The rows come from 7 hidden closed curves, with some noise, and rows from the same curve form a group. Each curve winds through 6 dimensions. The rows are also pushed far along 4 directions, which tell nothing about the answers.
(in the rows, 128 means zero)
Some rows, each with its group after it:
[138 165 147  34  77 157 141 133 128 144  91 130 162 165 189 122] -> k968
[100 119 124 122 109 113 104 126 129 126 129 111 141 151 133 152] -> k186
[123 117 179  96 106 131 121 148 150 118 118 126 139 148 142 154] -> k968
[218 116 154 139 137 162 167 143 120 103  95 125 185 134 123 106] -> k212
[151 149  74 110 141 121 142  75 123 132  96 110  77 130 125  95] -> k212
[164 118 139 162 151 179 184 120 145 114 109 121 139 105  75 122] -> k968
[128 139 170 154 134 156 165 133 136 109 129 150 172 126 116 142] -> k900
[ 69 169  87  64 122 106 102 107 107 176 129 125  60 122 170 113] -> k186
[ 86 131  94 147 146  97  92 137  79 136 140 154 112 118 149 115] -> k212
[154 102 152 186 161 137 135 157 131 104 157 132 180 100  78 139] -> k212
[ 88  97 161 185 132 129 134 177 121 112 176 168 140  86  98 147] -> k824
[159  97 155 175 100 137 138 143 143 119 139 117 187 149 114 157] -> k691
[109 104  99 166 152  90  96 120 109 122 152 154  92 108 107 142] -> k186
[137 141 121  78 118 172 149 100 165 130  83 138  91 138 136 120] -> k212
[202  72  95 169 158 118 106 140 113  96  99 113 135 127  98 100] -> k212
[110 159 108 108 105 145 155 116 151 132 125 130 134 126 122 112] -> k139
[128 106 115 159 127 140 152 120 122 116 124 136 121 113  95 134] -> k900
[138 162 126 107 141 142 159 102 132 137 118 121 105 118 131 108] -> k186
[220 108  75 112 140 142 127  99 141 102  71  85 152 147  89 102] -> k212
[ 95 126 155 131 113 110 106 132 143 128 125 116 131 159 151 148] -> k900
[153 100  77 185 183  79  89 104 107 107 135 120 107 117  87 121] -> k900
[177  85  57  82 102  80  45 125 122 135  80  63 103 180 155  96] -> k691
[241  74 128 124 122 108  79 148 147 113  73  46 170 188 137 104] -> k968
[143 106 160 137 108 126 124 148 160 108 122 109 153 154 134 128] -> k186
[ 85 151 118 109 139 107 106 100 114 149 133 121  99 136 147 148] -> k824
[ 94 143 148 147 132 117 119 123 119 173 166 118 119 126 144 158] -> k691
[120 121 102 186 190  79  94 114 122 120 154 131  72 103 111 108] -> k691
[173 100 114 129 111 108  77 149 118 139  97 101 152 176 175 108] -> k900
[140  93 143 174 140 108 123 167 126 109 153 135 120 100 108 107] -> k186
[102 137 194  61  64 175 139 198 136 149 128 143 181 141 184 134] -> k212
[101 103 146 246 160 104 121 163 119 117 183 154 138 100 112 120] -> k691
[185 120 166 160 149 127 154 131 142 128 150  95 147 117 106 129] -> k691
[189 126 138  92 122 175 156 124 120 128  92 139 160 137 139 133] -> k139
[107 158 139 137 135 133 150 117 139 131 149 135 136 116 121 133] -> k824
[146 117 121 160 142 148 124 133 150 119 118 125 148 132 114 118] -> k139
[187 121 198 145 134 150 201 137 167  89 138  96 162 105  70 129] -> k900
[ 52 148 137 134 150 115  89 146 120 169 179 169  85  98 156 145] -> k824
[ 95  98 110 185 156 110 111 139 105 124 155 130 106  96  91 136] -> k968
[ 92 150  97  48  87 119 110  95 138 145 100 122  84 158 162 136] -> k968
[125 158  95  71  86 144 136 115 132 143 114 122 141 144 150 115] -> k139
[104 142 152  94 111 144 125 114 148 142 114 140 119 153 156 155] -> k968
[145 139 163  82 103 168 161 122 146 140 122 117 157 135 126 162] -> k212
[131 138 114 132 111 129 153 106 133 109 131 137 142 128 112 132] -> k968
[126 111 117 151 151 123 124 152 107 125 136 134 100  97 122  96] -> k212
[ 92 182 140  48  92 196 172 126 157 142 107 153 146 125 145 127] -> k212
[ 87 171 105  72 108 170 148  89 160 142  91 127 117 144 126 135] -> k968
[142  89 116 189 154 100 114 133 112 104 152 145 121 104  89 139] -> k186
[133 142 155 121  84 162 185 125 173 111 126 123 170 132  97 142] -> k139
[104 142  69 117 139 141 118  84 150 130  94 129  90 133 108 119] -> k139
[ 28 121  93 185 127  39  49 149 121 142 191 119  93 122 130 128] -> k139
[ 75 135  91 100  81 110  69 136 115 165 121 135 129 172 195 133] -> k900
[118 145 170  87  91 156 132 150 160 151 120 123 142 152 172 131] -> k139
[130 188  35  10 140 183 150   5 141 156  30 159  23 146 141 127] -> k900
[ 86 128 171 154 110 135 134 191 131 126 177 158 173 102 129 129] -> k824
[127 150  97 114 125 125 137 119 127 125 120 114 138 127 119 102] -> k824
[ 69 131 182 147 106 140 141 169 109 126 176 176 185 111 131 177] -> k968
[163 149 141 122 123 137 177 132 117 121 136 132 149 108 125 105] -> k139
[113  77 119 201 129  68  63 169  97 119 166 117 158 138 127 143] -> k900
[145 135 128  68 105 146 122 136 128 128  79  90 154 165 158 111] -> k186
[187  87 192 219 161  97 112 169 127 104 167 119 188 133 124 137] -> k186
[ 82 138 118 154 154 133 143  84 139 126 133 161  69 112 107 149] -> k900
[127 113 131 160 147  87  99 123 112 128 150 101 127 135 125 145] -> k824
[223  85 147 181 135 128 156 144 127  95 138 117 176 114  82 128] -> k186
[131 147 120 140 139  99 118 111 127 119 128 132 133 140 129 123] -> k139
[124 127 128  99 120 105  64 151 130 165 137 117 122 150 178 128] -> k824
[ 45 161 120 122 128 120 122 138  96 163 175 145 121  95 133 146] -> k691
[106 109 103 159 128 125 129 134 142 115 146 147 103  98  88 123] -> k824
[159 121 136 133 133 130 129 151 135 108 121 129 155 128 128 102] -> k691
[107 149 152 113 109 122 161 121 123 129 151 150 122 115 129 148] -> k139
[136 128 132 135 145 139 137 134 102 147 132 123 132 111 125 130] -> k691
[180  97 169 149 135 100 113 161 134  84 127 113 177 145 125 119] -> k968
[ 63 187 196  70  98 183 162 143 152 153 135 183 153 134 176 158] -> k824
[182  70  72 178 160  80 101 106 113  95 116  94  87 122  80 112] -> k968
[101 168 133  78 121 160 151  96 149 133  96 133 114 147 148 130] -> k186
[146  85 107 144 124  92  78 133 114 124 124 104 132 151 127 144] -> k900
[162 137 102 102 169 159 154  64 145 106  75 157  79 124 100 130] -> k691
[126 135 156 134 147 118 109 128 121 138 136 142 132 139 156 146] -> k186
[ 75 124 152 177 138 110 109 150 130 152 169 145  97 117 152 132] -> k691
[147 108 119 150 174 100  91 127 113 111 130 139 118 123 118 132] -> k691
[  8 140 175 158 112 113 120 143 137 143 184 162 106 118 142 175] -> k900
[140  75 124 151 130  87  63 169 107 124 133 113 134 142 140 128] -> k824
[123 167 147  71  82 148 149 123 164 145 115 120 140 153 164 122] -> k139
[195  80 125 139 128  70  37 177  97 133 112  80 167 181 185 103] -> k212
[102 133  98 141 146 122 135 105 146 126 133 138  61 102 107 110] -> k824

New rows. What belongs after each?
[ 91 150  88  85  87 124  81 126 125 177 114 100 137 172 180 127] -> k968
[140 131 139 108 146 139 130 123 115 145 131 113 132 117 118 148] -> k212
[116 138  99 121 120 117 134 125 116 117 122 108 135 127 114 107] -> k824
[145 146 102  64  97 142 135 121 131 147 108 110 120 134 143 109] -> k900
[168 117 121 114  99 125 129 154 127 133 131  96 156 131 130 103] -> k900
[117 167 137  60  84 170 184 119 154 142 118 140 116 116 136 118] -> k186
[ 99 126 215 164 120 168 182 159 155 100 151 178 169 112 115 165] -> k824
[ 94 126 131 140 147  87 119 123 113  91 151 163 106 108 114 138] -> k968
[116 129 129 112 156 166 137 120 135 127 102 170  83 108 126 123] -> k212
[141 134 138 158 158 154 163 127 115 118 147 153 159  90  88 140] -> k824
[ 73 137 123 115  99 147 126 140 120 137 131 163 142 128 140 146] -> k691
[129 150  88 124 145 151 201  65 128 110 113 151  75  86  64 124] -> k139
[154 104 134 135 126 145 134 143 127 117 113 111 156 130 104 132] -> k968
[102 143 118 137 127 145 136 107 152 127 121 125 136 135 108 139] -> k968
[209  83 167 154 110 102 103 144 161 102 105  68 181 188 137 131] -> k900
[130 154 170 106 108 142 163 116 164 126 120 133 131 141 135 138] -> k139
[146 111 123 159 136 125 125 158 129 109 136 134 150 112 110 102] -> k824
[197 126  43 100 155 110  90  87 112 139  86  87 106 141 116  95] -> k824
[128 104 127 157 145 131 122 143 115 119 130 122 138 115 100 132] -> k968
[161 124 135 112 100 129 107 163 130 130 109 107 181 161 163 102] -> k691
[ 69  96 190 207 143  83 122 188  91 106 220 178 141  78 117 162] -> k968
[ 83 134 106 108 131 145 117 120 118 156 133 154  80 114 144 137] -> k139
[119 166 166  76  86 188 172 149 145 137 107 153 180 141 161 124] -> k691
[145 134 156 107  85 142 165 157 144 132 144 113 153 118 128 117] -> k186
[113 120 124 145 138 103 114 152  94 139 164 145 118  97 124 130] -> k186
[185 106 120 127 130 118 100 118 148 125  91 101 118 168 150 112] -> k691
[ 95 123 152 163 130 104 110 141 121 125 163 119 162 136 130 157] -> k186
[ 90 124 108 167 137 106  95 122 136 129 144 123 139 139 116 144] -> k968
[178  95 161 145  84  81  83 184 132 133 146  70 185 177 180 110] -> k212
[ 91 117 155 152 119 130 121 154 153 127 153 152 114 120 139 129] -> k212
[118 173 105  76 112 169 173  93 108 135  95 153 136 129 135 129] -> k212
[107 150 151  68  92 157 148 120 118 130 114 168 152 144 156 165] -> k968
[131 105 119 129 115 129 126 149 125 113 130 131 134 117 113 123] -> k691
[100 110 101 204 178  55  71 136  72 132 182 114 130 110 115 137] -> k186
[140 144 126  55  95 172 132 125 151 157  89 119 122 153 170 119] -> k139
[124 137 108  93 101 170 171 113 151 122 112 140 121 113  98 128] -> k824
[103 110 166 178 136 134 124 153 135 115 157 169 147 119 127 153] -> k212
[129 133  79 104 118 128 145 104 112 130 118 125  97 111 110 115] -> k139
[121 137 144 101 112 126 124 127 113 128 126 154 141 143 161 149] -> k968
[111 153  94 140 140 135 136  82 135 132 122 142 120 133 116 138] -> k691
[127  92  86 131 127  91  50 140 111 152 130 107 100 148 160 122] -> k139
[149 163 117 108 158 139 158  93 145 123 103 120  94 118 119  93] -> k900
[131 140 109 142 142 186 213  88 132 100 114 167 115  83  63 131] -> k212
[192 115 196 158 116 167 176 184 130 102 128 136 217 127 132 112] -> k212
[166  92 131 140 131  79  57 162 113 114 138 103 186 160 141 139] -> k691
[122 100 140 137  95  84  72 181 146 127 145  69 170 160 142 115] -> k968
[135 115 104 156 131  65  72 129 113 138 151  88 129 151 146 121] -> k212
[106 158 165  91  88 157 154 161 147 155 162 129 169 116 143 135] -> k824
[193 133  78  79 123 121 117 107 109 137  85  72 138 152 134  97] -> k212
[137 111 129 155 138 152 138 114 151 117 119 140 129 128  99 148] -> k139
[158 113 116 117 148 104  87 130 100 145 129  90 139 135 129 138] -> k212
[ 88 169 122  85  95 121 131 108 157 144 122 123 109 148 148 124] -> k139
[157 107 104 105 120 123  82 141 121 126 106 103 168 154 131 132] -> k212
[145 139 137 128 129 177 164 118 150 138 104 117 139 130 116 124] -> k968
[155 108 133 169 170 125 133 117 118 113 126 145 110 111 103 134] -> k139
[ 91 156 139 115 130 157 138 116 140 155 122 141 109 131 146 136] -> k968
[210  94 144 180 156 139 149 135 154  96 105 100 149 127  88 101] -> k139
[ 71 167 144 140 116 157 191 111 163 121 151 156 122  98  90 137] -> k139
[155 149 140 120 128 135 127 106 135 162 120  99 143 155 152 139] -> k691
[107 108 115 126 123 131 112 142 121 123 125 148 116 119 120 131] -> k824
[125 131 131 167 151 139 166 133 111 103 143 126 161  99  86 122] -> k186
[116 136 160 119  85 156 140 151 137 145 142 155 175 143 160 153] -> k900
[119 133 114  94 133 115 103 108 105 156 122 126  93 135 152 147] -> k186
[ 49 151  89 109 115 104 126 104 106 143 152 152  73 101 120 143] -> k139
[119 162 159 142 128 161 170 107 154 134 137 147 154 130 126 149] -> k691
[172 137 149 105 105 175 161 142 166 114 101 142 173 139 128 111] -> k824
[131 143 121  85 131 129 114 133 102 155 126 105 140 127 139 133] -> k212
[162 148 170 125 143 159 201 108 152  77 114 161 148 111  95 126] -> k968
[148 138 170  99  99 140 133 137 167 138 110 111 148 163 159 129] -> k139
[130 134 133 117 134 139 123 125 149 141 112 123 102 137 144 114] -> k139
[151 149 173 127 115 149 146 130 138 162 138 104 172 150 152 149] -> k691
[109 140 147 117 108 128 134 136 119 147 161 155 140 117 137 160] -> k186
[161  89 117 129 106 114  84 168 124 140 128  89 148 147 149 111] -> k139
[129 119 124 112 113 109  92 149 138 118 125 125 141 147 149 116] -> k691
[171 122 121 116  79 141 138 127 154 144 105  79 153 166 142 116] -> k691
[137 118 165 159 135 131 131 174 104 122 144 147 173 119 146 120] -> k212
[102 121 100 140  97 105 101 123 139 141 139 111 121 148 136 132] -> k691
[146 167 155  85 115 182 178 117 153 116  92 143 168 143 138 118] -> k186
[144 135 124 165 131 171 182 117 134 115 113 154 137 116 113 106] -> k900
[128 107  88 141 139 130 125 121 115 130 131 128  94 105 103 119] -> k139
[118 144 143 149 136 170 184 140 148 109 130 165 131  95 109 100] -> k212
[ 88  79 104 167 106  54  48 173 105 145 170  92 106 137 148 125] -> k900
[ 91 175 212 145 109 187 231 137 151 128 180 169 174  89 110 159] -> k212
[109 122 178 133 102 118 115 147 148 122 129 112 157 165 151 149] -> k900
[ 92 182  71 100 158 153 175  72 120 132 102 157  57  87  98  95] -> k139
[ 98 147 136 143 130 141 164 145 126 127 154 143 128  89 109 109] -> k139
[161  93 141 114 116 112 110 125 148  97 104 105 134 155 113 147] -> k968
[102 110  93 179 170  75  76 106 110 121 144 112 101 135 116 136] -> k186
[166 107 105 147 129  67  99 137  93 123 147 105 126 128 136 108] -> k139
[100 131 134 152 125 133 134 155 141 119 147 147 130 111 127 104] -> k212
[138 106 100 173 145 100 128  96 146 102 118  98  93 132  88 117] -> k900
[159 144 102  86 108 175 167  94 171 115  71 134 104 144 125  98] -> k212
[159 146 182 210 166 198 246 132 144 101 147 165 155  66  70 107] -> k691
[147 118 183 169 128 161 145 155 164 115 137 138 186 135 122 141] -> k139
[ 73 190  96  30  74 163 156  80 137 151  97 154 115 150 158 147] -> k968
[183 105 137 217 175 113 166 126 138  80 164 117 152  87  48 115] -> k900
[ 73 133  86 126 131 139 133 111 140 127 132 169  71  96 100 124] -> k824
[138 183  94  55 102 197 204  78 143 132  88 149 129 119 118 116] -> k139
[104 148 102 117 143 115 127 103 127 126 137 131 108 113 109 130] -> k900
[ 96 146 122 120 117 134 129 105 129 133 128 155 129 140 139 154] -> k212
[120 128 101 135 152 115 103 124  99 138 140 139 137 115 120 137] -> k824
[134 137 140 123 137 114 139 114 135  95 124 147 127 129 123 127] -> k968
[121 153 127 106 138 167 189  88 153 116  99 142  76 109 106 115] -> k824
[198  89 139 168  97  98  82 173 139 138 120  63 187 185 170  99] -> k691
[172 132 157 147 154 170 182 136 113 109 115 155 161 107 114 117] -> k212
[103 118 137 141 129 137 118 125 133 136 142 154 122 126 131 161] -> k139
[118 149  97  93 180 169 149  78 137 136  90 156  38  95 108 115] -> k212
[137 140 109 140 167 107 116  94 119 129 125 111 105 130 124 123] -> k824
[117 123 147 140 107 148 140 120 150 126 128 148 145 144 125 162] -> k691
[130 124  64  88 123 102 104  79 128 127  93 111  62 144 127 119] -> k968
[163 152 128 103 132 130 136 121 122 133 109 129 138 141 157 104] -> k139
[105 159 133  70 107 160 147 122 150 124 106 159 126 132 143 124] -> k691
[133 110 104 144 134  96  63 150 113 141 149 126 153 137 136 138] -> k824
[105 132 102  94  81 115  92 157 105 150 144 120 170 147 165 130] -> k139
